Each new row is followed by what is left after taking away its nearest point in the smallest flat space through zero that holds the last named rows.

Z958 (3 x 11):
[[ 64  18 -44  11 -20 -22  70  26  -4  19 -31]
 [ 20 -11  -6  15 -13 -17  -8 -28 -33 -62 -13]
 [-58  28 -97   5  15   4  19  -4   6 -70  18]]
New rows:
[-49  -7 -32 -24 -15 -38  -2  40 -23 -19  -8] | [-30 -16  -2 -25 -20 -40  -8  41 -26   2 -14]
[-30  -5  21   5 -26  14  -2 -15  65 -34 -24] | [-10  -3  19   7 -32   9  13  -8  64 -23 -33]
[-15  23 -30  21 -23  35  21 -13  48  30 -26] | [ -6   7  -4  26 -29  30  -3 -33  30   7 -30]
[-14  14  -1 -70 -56  37 -19  20   7   4  -4] | [  1  12  -6 -64 -63  29 -14  14  -4 -12 -12]

Z587 (3 x 11):
[[-14 -22  -5  14 -10   2   3  39  59 -47   3]
 [-21  18 -38  12  22  16  31 -19  14   6 -22]
 [-12 -10  26   1  22 -11   5  11  26  59 -50]]
New rows:
[-19 -46  -9   9  10  -4  63   0  10 -15 -58] | [  3 -45   6  -4  -7 -10  42  -7 -29 -22 -28]
[-13  21 -25   2   1  -7 -14  11  -8  -2   0] | [-11  16 -15   0   0 -11 -19  17  -5   3  -3]
[-45 -13  61 -11  -9  36 -25  -1  27  -6 -15] | [-43   5  38 -12  -7  46 -17 -25   3 -12  -4]
[  5   9  -7 -26   8   5 -13  -1  -2   9 -26] | [  6   6 -10 -25   2   6 -15   4   2  -7 -17]

Z990 (3 x 11):
[[-18 -24  51   6  61 -40 -17  12  74 -35  22]
 [-36 -44  17  30  60 101 -20 -19  57 -59 -18]
 [  4  17  29 -11  32  41  -8  14  59 -49  -1]]
New rows:
[ -7 -34   9 -49 -47   5 -25 -33 -22  48 -46] | [ -5 -26  32 -56 -26   2 -30 -22  15  25 -39]
[  6  35 -49  -9 -27 -35 -15 -46  37 -44 -14] | [ -5  17 -53   2 -22 -31 -18 -55  32 -41 -16]
[-12  12  32  34   5  36   2   6  48 -45 -43] | [ -7  11  16  34 -21 -11  10   3   9  -8 -37]

Z643 (3 x 11):
[[-32 -48  10  34  27  26  48 -16  -1  -6  45]
 [ -3 -36  50  21  42 -42  29   6 -34  -4  10]
 [ 53 -36  18  41  -1 -21 -20  -2 -64   4 -23]]
New rows:
[-23  -1 -18 -34  49 -31  31 -16 -38 -14  -9] | [-10   1 -43 -28  26  -5  15 -24 -37 -11 -14]
[-38 -35 -32 -13   7  -3 -43   9   9  24  17] | [-31 -37 -23 -11  11 -16 -46  12  -1  24  11]
[-47 -17  33  37  38  12   9  44   2   4 -12] | [-29   1  11  30  13  23 -18  43   5   8 -30]

Z655 (3 x 11):
[[ 23 -22 -19   8   6  -2 -27  30   6  15  24]
 [ 43 -50 -29 -37  25  71  29  12  10   5 -28]
 [-13  23   7  21   7   7 -26 -23  35 -35 -58]]
New rows:
[ -2   4  -7  26  41   4  17  12  58   1 -11] | [-10   8   0  18  32  -8  35  11  38  11  11]
[ 44  16  -5 -23 -57   5  -5 -13  -5  30 -61] | [ 43  18  -5 -16 -62 -12 -14  -4 -11  38 -40]
[ 14  47  18  31 -14  52 -26  24 -13   4  24] | [ 12  47  21  22 -14  61 -11  17 -17   3  18]
[ 38   2 -47 -21  -6  11  -2 -17   5  18  -2] | [ 21  21 -35 -12 -14  -8  -5 -27   2  13  -1]

Z199 (3 x 11):
[[-35  27  55 -92 -39 -20 -38  16 -68  -2  60]
 [-33   4  39 -37 -11  13 -51  13 -25 -29  42]
 [ -4  17  45 -85 -61 -72 -18   1 -32  17  58]]
New rows:
[  0  21  -3  15   0  27  30 -12  60 -19 -34] | [-10  32  15 -19 -15  17  21  -7  34 -16 -14]
[-15  13 -45  -2   8  -3  20  -4  13 -34  -6] | [-18  15 -36 -15   0 -11  13  -3   7 -35   5]
[  5  -3  54 -43  71  32  10 -20  42  11  35] | [ 15   0  46 -42  68  21  27 -24  43  24  26]
[-27 -26 -10  -2  20  -4 -25 -22 -60   5   4] | [-13 -35 -17  11  15 -22 -19 -29 -35   8   1]
[ 10 -53  31  11   4 -10  21 -14   7  -6  11] | [  3 -44  31   3  10   3  26  -9 -14  -2   7]
[ 16  -5   2   3   1  70 -10  -2  38  19  -5] | [ 20   2   9 -21 -17  44  -4  -4  28  32   5]
